The rows are grouped in 4 ways, from coarse to fine. Each group lies inside one group of the grouping before and may be the whole of it. The rows also spread widely along 9 directions, which tell nothing about the answers.
In the rows, zero is written as 128.
Some rows, each with its group in each grouping after it:
[152 133  87  94 116 126 133 156 147 114 132 151 123 131 136 135 125  92
 158 167 160 129 152 153 137] -> Lasat q722 fef q726
[135 140 139 110 109 129  91 152 133 161 102 184 120 122 131 156 123 131
 171 126 157 133 160 118 157] -> zifi q725 vusap q844
[162 152 140 124 111 131 167 147 163 117 146 116 121 114 119 190  87  92
 163 159 172 151 148 138 117] -> Lasat q722 sebol q807
[126 169 161 119 155 152 162 163 136 135 122 143 141 102 122 210 132  96
 167 156 132 132 127 165 153] -> Lasat q722 sebol q860
[116 125  86 203  71 180  62 121 118 115 121 124 150  35 145 115 187 145
 139 142  95 123 168 180 108] -> zifi q544 fedas q454
[145 172  80  97 117 132 110 123 185 125  85 141 121 117 131  69 151 161
 117 161 157 140 109 119 108] -> zifi q575 ziku q87
[148 155 160 149 157 150 116 115 127 131 131 153 132 110 110 124 125 123
 132 120 134 123 166 122 121] -> zifi q575 losog q365
[118 174 164 126 159 148 124 127 132 138 135 154 138 118 120 150 131 136
 146 116 133 113 146 125 129] -> zifi q575 Kidot q127
[154 118 193 151 109 148 109  99 112 143 163 113 130  99 136 142  85 151
 121  83 139 133 158  71 102] -> zifi q544 ragal q84
[150 122 159 155 133 167 112 122  91 123 136 144 139 111 134 125 127 138
 115 112 110 128 170  95 108] -> Lasat q30 gudaz q571
[119 142 114 150 108 163  97 116 104 110 171 131 129 109 148 122 137 138
 132 104 142  92 186 130  90] -> Lasat q379 Finu q285
[164 131 112  99 127 152 136 144 153 132  74 137 135 105 129 101 152 155
 120 150 117 160 108 117 116] -> zifi q841 bani q901
[168 122 106 132 120 134 109 119 141 122 106 135 122  98 129  83 144 128
 116 161 124 147 132 131 126] -> zifi q725 fovi q465
[147 145 113 112 101 117 102 133 148 130 140 168 108 141 126 133 105 122
 164 127 184 116 183 118 120] -> zifi q725 fovi q133
[127 121  88 147 109 145  49  98 103 120 151 164 122 123 164  50 156 143
 109 107 129  89 184 109 116] -> Lasat q398 dedib q373
[162 152 118 102 118 148 127 145 147 124 110 167 122 155 119 122 117 140
 140 116 169 140 174  87  97] -> Lasat q398 zib q604
[110 133 159 130 159 137  68 106  85 146 182 159 127 127 165 105 136 114
 118 104 117  69 150 125 162] -> Lasat q722 Bizu q698
[149 138 114 140 111 169 162 160 135 104 118 106 154  77 118 184 151 117
 146 161 111 159 135 158 101] -> Lasat q722 Bizu q300
[165 155 151 196  87 158  75 115 144 151  86 163 117  92 117 117 128 167
 134  99 152 155 193  68  98] -> Lasat q379 Finu q717
[158 163 104 129  81 165 162 149 164  97 108 112 140 111 112 158 125 160
 144 142 159 162 161 109  56] -> Lasat q30 Veve q266
[137 170 124  88 151 139 146 127 174 137  86 129 131 106 138 100 153 155
 109 163 125 137  69 144 143] -> zifi q841 nafu q81
[ 95 180 125 106 170 127 116 151 139 143 120 183 124 115 143 159 152  90
 164 173 133  88 124 184 200] -> Lasat q398 dedib q776
[114 147 171  83 140 144 122 123 112 148 148 142 142 142 153 123 126 171
 114  84 137 100 110  69 122] -> Lasat q722 fef q433
[ 95 153  74 114  78 136  53 116 149 132 135 145 119 107 174  76 160 178
 129 123 157  84 131 134 122] -> zifi q544 fedas q783
[105 156 130 111 130 121  82 129 136 155 119 166 118 100 150 124 138 133
 152 141 142  99 121 145 167] -> zifi q575 losog q85
[116 141 134 118 141 113  62 112 110 148 168 184 107 142 152 104 123 103
 149 121 156  74 180 141 168] -> zifi q725 dof q977
[126 127 142 116 101 157 119 146 102 126 158 145 140 122 129 179 118 137
 163  91 145 116 190 116  95] -> zifi q725 vusap q369
[127 185 155  96 130 132 123 130 166 155  93 162 125 128 125 131 135 179
 136 119 158 125 108  90 128] -> zifi q725 fovi q133
[147 157 155 148  93 154 146 114 157 120 140  94 139  96 129 131 123 167
 115 114 145 144 121  87  80] -> Lasat q722 fef q433
[110 125  79 101  75 159 126 143 130 105 132 102 155  87 162 123 167 170
 130 138 118 123 106 137  90] -> Lasat q722 fef q433
[150 122  71 102 109 163 104 152 117 115  82 160 143 123 141  95 163 155
 128 149 121 140 158 113 104] -> Lasat q30 Veve q266
[120 108 129 133  75 158 135 140  95 109 168  95 143  77 152 185 113 128
 154 128 124 123 153 135  98] -> Lasat q30 Veve q266
[125 126 150 105 138 145 139 136 108 128 157 126 142 111 147 147 128 120
 131 129 120 112 117 127 137] -> Lasat q722 fef q433
[129 175  98 120 154 156  93 127 138 126 109 164 140 130 138  74 186 154
 107 139 121 105 133 130 126] -> Lasat q722 Bizu q300
[101 158 145  71 124 126 147 132 133 125 181 124 127 129 143 178  95 136
 158 111 172  90 126 131 111] -> zifi q575 losog q365
[159 157 129 138 128 131 123 138 157 131 104 158 118 108 108 139 132 112
 153 160 150 142 153 144 135] -> zifi q725 fovi q465
[143 154 122  49 160 145 130 161 134 143  73 192 141 166 121 124 150 162
 140 127 143 137 140  96 123] -> zifi q725 dof q977
[138 138 154 111 161 151  99 151 100 151 107 204 137 138 108 163 127 109
 164 109 138 122 194 112 139] -> zifi q575 ziku q87
[131 146 146 157  78 143 102 130 139 137 141 123 128  83 142 169 123 139
 151 118 146 130 147 119 116] -> Lasat q722 Bizu q698
[125 140 126 112 120 153  96 130 118 142 111 147 140 111 157 110 155 161
 120 118 123 120 124 107 128] -> Lasat q722 sebol q860
[133 138 146  81 133 158 159 128 126 109 170 109 140 142 133 142 105 157
 118  94 154 114 136  93  74] -> zifi q544 fedas q783
[148 197 191 179 112 122 122  97 183 142 166 111 103 104 124 149  90 124
 133 120 181 124 139 104 122] -> Lasat q722 Bizu q698

New rows. What belongs after each?
[127 192  90 119 161 195 117 146 144 107  85 178 167 135 106 115 199 178
 131 128 122 115 174 140  80] -> zifi q544 ragal q84
[155 108 112  95 131 128  99 140 115 140 118 159 121 128 156 105 124 109
 131 147 137 131 139 118 154] -> Lasat q722 sebol q860
[ 96 150 201 138 117 133 118 105 112 149 187 111 128  90 148 177 107 136
 143  96 134  94 130 126 136] -> zifi q725 dof q977
[146 171 152 130 153 136  97 108 135 134 155 178 117 168 115 101 120 131
 133  98 170  99 202 100 110] -> zifi q725 dof q977
[152 114 128 133  90 153 148 141 113 106 154 106 134 100 133 172 100 115
 150 138 140 142 168 122  92] -> Lasat q30 Veve q266
[166 142 152 120 118 146 135 158 142 147  85 149 133 107 117 171 124 135
 147 135 137 169 133  95 129] -> Lasat q722 Bizu q300
[103 184 150 170 107 174 102 109 146 135 121 129 148  75 131 137 169 182
 129  98 118 110 145 142  97] -> zifi q841 nafu q81
[131 152  84 104 153 164 123 137 131 110 108 147 148 117 132  87 186 145
 115 157 106 120 128 157 118] -> zifi q725 vusap q369
[137 151 161 154 131 146 101 132 120 149 126 164 115 103 130 153 118 117
 149 119 146 121 171 117 143] -> Lasat q379 Finu q285
[121 185 108 146 147 162 103 135 138 126  97 168 140 107 130 105 181 138
 130 162 117 111 146 152 139] -> Lasat q30 Veve q266
[ 97 138 118 120 112 173 102 138  87 111 176 148 154 123 140 157 153 146
 153  85 127  82 196 142  86] -> zifi q725 vusap q369
[138 184  66  78 138 147 129 134 171 105 115 153 130 158 128  74 165 161
 120 150 160 113 138 134  95] -> zifi q725 vusap q369
[145 137 136 159 118 147 124 112 131 111 161 113 129  91 121 130 117 116
 137 131 137 125 165 142  98] -> zifi q575 losog q85
[152  92 123 128  66 130 114 140 141 140 114 103 117  58 153 151 103 125
 147 156 138 165 111 129 140] -> zifi q544 fedas q783
[158 136  96 103 120 149 111 112 150 117 111 125 133 121 144  61 142 176
  95 137 136 136 120  98  94] -> zifi q544 ragal q84
[137 128 120  59 137 143 153 164 109 120 131 151 138 150 139 164 112 122
 150 140 146 123 143 114 122] -> Lasat q30 Veve q266
[192  91 145 144  68 142 106  99 142 142  98 104 121  85 139  83 101 173
  97 104 131 183 134  60  86] -> zifi q841 nafu q81
[107 176 117 128 158 157 101 131 120 122 150 159 142 123 140 121 174 126
 129 134 120  81 147 158 138] -> Lasat q722 Bizu q300
[145 140 126 124 123 142 137 129 126 101 181 138 128 132 113 161  95 104
 161 114 172 110 204 138  84] -> zifi q575 losog q365
[120 115 172  86 155 135  82 141  89 180  90 191 135 107 146 137 132 146
 142 107 111 121 122  96 179] -> zifi q575 losog q365
[133 194 127 101 158 163 162 129 158 108 134 127 147 144 123 121 149 156
 113 133 143 117 121 119  88] -> Lasat q722 sebol q807
[102 182  97  82 128 130 109 132 151 120 154 163 126 155 139 126 130 149
 158 119 177  85 157 134 105] -> zifi q575 Kidot q127
[132 130 119  94 164 166 107 135  89 123 132 166 154 148 145  99 161 141
 112 114 107 104 155 112 118] -> Lasat q722 sebol q807
[123 166 163  77 213 131 124 154 126 166  90 196 134 136 136 125 158 107
 132 164 111 111  87 136 217] -> Lasat q722 fef q433
[126 131 106 114 128 151  94 109 115 117 140 136 137 116 146  72 149 162
 109 113 124 103 144 115  95] -> zifi q575 losog q85
[ 95 167 136 131 110 120 139 105 159 117 186  75 118  64 156 145 118 120
 138 160 144  95  83 181 133] -> zifi q575 losog q85
[165  94 131 125 100 148 147 144 116 117 128 109 131  85 139 150 108 105
 135 148 116 163 132 125 122] -> Lasat q398 zib q604
[107 171  54  48 102 156 119 149 156  99 132 151 144 163 146 122 153 194
 146 117 179  92 152 124  62] -> zifi q544 ragal q84
[124 147 140  98 108 144 138 145 132 127 137 138 136 122 128 178 120 144
 162 115 152 127 155 124 102] -> zifi q725 dof q977
[145  87 103  76 104 139 143 188  97 118 140 145 138 117 141 214 108  83
 185 149 139 140 163 152 133] -> Lasat q722 Bizu q300
[159 142  61  89 121 186 195 167 148  67 108 104 170 121 114 145 165 141
 129 169 121 162 138 152  49] -> Lasat q722 sebol q807
[155 129 117 124 136 156  99 112 113 126 124 152 124 128 142  71 136 153
  99 114 131 122 158  85 103] -> Lasat q379 Finu q717
[148 111 100  62 145 155 112 147 104 127  94 175 145 145 132  97 145 161
 125 115 127 131 149  95 104] -> zifi q575 losog q365
[148  99  96 136  93 161 108 124  99  99 160 114 144 108 150 112 135 129
 123 122 121 125 175 124  82] -> Lasat q722 sebol q807
[118 137 157 123  90 139 124 134 133 139 161 117 127  94 144 186  95 135
 161 111 160 119 138 124 117] -> zifi q544 fedas q454
[137 153 131  68 158 174 190 170 127 102 144 140 158 153 104 199 119 126
 159 123 152 125 160 137  79] -> zifi q544 fedas q454
[132 146 106 120  91 128 104 127 161 130 134 127 118  95 149 135 120 137
 150 152 162 122 131 145 130] -> zifi q544 ragal q84
[147 151 146 140 116 138 130 118 165 142 104 115 124  74 134 126 131 135
 125 154 126 149 100 147 142] -> zifi q841 nafu q81
[169 186 112 163 118 115  71 116 190 148  99 182  95 133 125  78 127 115
 139 160 186 132 171 118 152] -> Lasat q722 sebol q807
[171 123 103 120 193 119  86 133 117 135 123 197 111 145 137  68 138  48
 128 191 127 115 164 164 203] -> Lasat q722 sebol q807
[128 149  89 113 116 186 132 129 109  70 190 122 160 159 129 127 151 160
 123  81 146  90 207 116  19] -> Lasat q722 Bizu q698
[121 148 144 108  87 123 140 118 157 130 153  90 121  87 146 151  98 155
 139 127 160 127  98 115 103] -> zifi q575 losog q85
[128 132 136  52 101 102 189 129 157 117 195  58 112 114 175 170  67 110
 134 161 174 122  56 135 128] -> Lasat q722 sebol q860
[133 177 100 134 162 154  58 108 126 116 163 204 126 180 124  69 149 136
 131  98 171  63 235 123 102] -> zifi q544 ragal q84
[167 115 167 181 101 153  84 114 120 164  75 135 121  57 139 107 131 157
 110 121 108 171 131  76 139] -> Lasat q379 Finu q285
[127 154 159 125  83 134 125 131 147 147 134 118 112  95 147 171  97 156
 149 111 171 132 126  94 115] -> Lasat q379 Finu q285
[137 145 145 155 133 173 113 140 113 130 112 158 151  97 110 150 159 135
 145 123 108 137 174 139 119] -> zifi q725 vusap q844
[129 160 126  69 116 105 142 164 184 162  75 142 116  96 152 153 129 131
 154 192 153 152  44 136 193] -> Lasat q722 fef q433
[164 162  93 144  84 123 133 125 186 109 136 111  95 101 132 121 102 114
 143 169 190 144 147 139 106] -> Lasat q379 Finu q285
[105 156  90 152  96 165 114 144 125  98 162 134 151  91 137 162 167 115
 166 137 131  95 180 187 104] -> Lasat q722 fef q726
[138 130 143  93 120 143 134 144 123 137 112 147 138 117 127 156 126 151
 145 119 133 136 133 104 117] -> zifi q725 fovi q133
[110 139  79 122  93 145  75 129 128 122 128 152 137 104 150 105 155 157
 148 126 135 108 161 140 107] -> zifi q575 Kidot q127
[143 165 110 106  96 163 142 124 162 110 100 119 146 121 119 105 153 209
 112 111 143 145 127  83  48] -> zifi q725 fovi q133
[165 115 147 110  98 138 138 135 138 140 107 113 131 101 143 140 106 147
 125 133 135 170 110  83 116] -> Lasat q722 sebol q807
[154 137  98 109 143 164 100 163 117 126  75 206 146 145 106 127 168 132
 160 132 130 139 209 131 113] -> zifi q725 dof q977
[169 149 112 114  77 150 134 154 162 130  69 142 130 117 121 144 120 171
 146 137 163 176 149  75  86] -> Lasat q30 Veve q266
[125 196  81 115 145 158 135 149 175 109  89 161 142 111 108 127 175 141
 151 168 145 124 142 175 109] -> zifi q575 losog q365
[123 142  74 122 114 153  92 120 128 114 126 138 127 104 160  75 165 153
 113 146 127 103 135 141 115] -> Lasat q379 Finu q717
[129 140 111 125 115 146 115 101 119  94 200 120 130 139 138 101 125 133
 126 106 154  90 188 134  74] -> zifi q725 dof q977
[141 126 126 129 103 136  98 148 141 147 103 152 119  87 137 151 124 118
 160 149 145 141 143 138 154] -> zifi q544 fedas q783
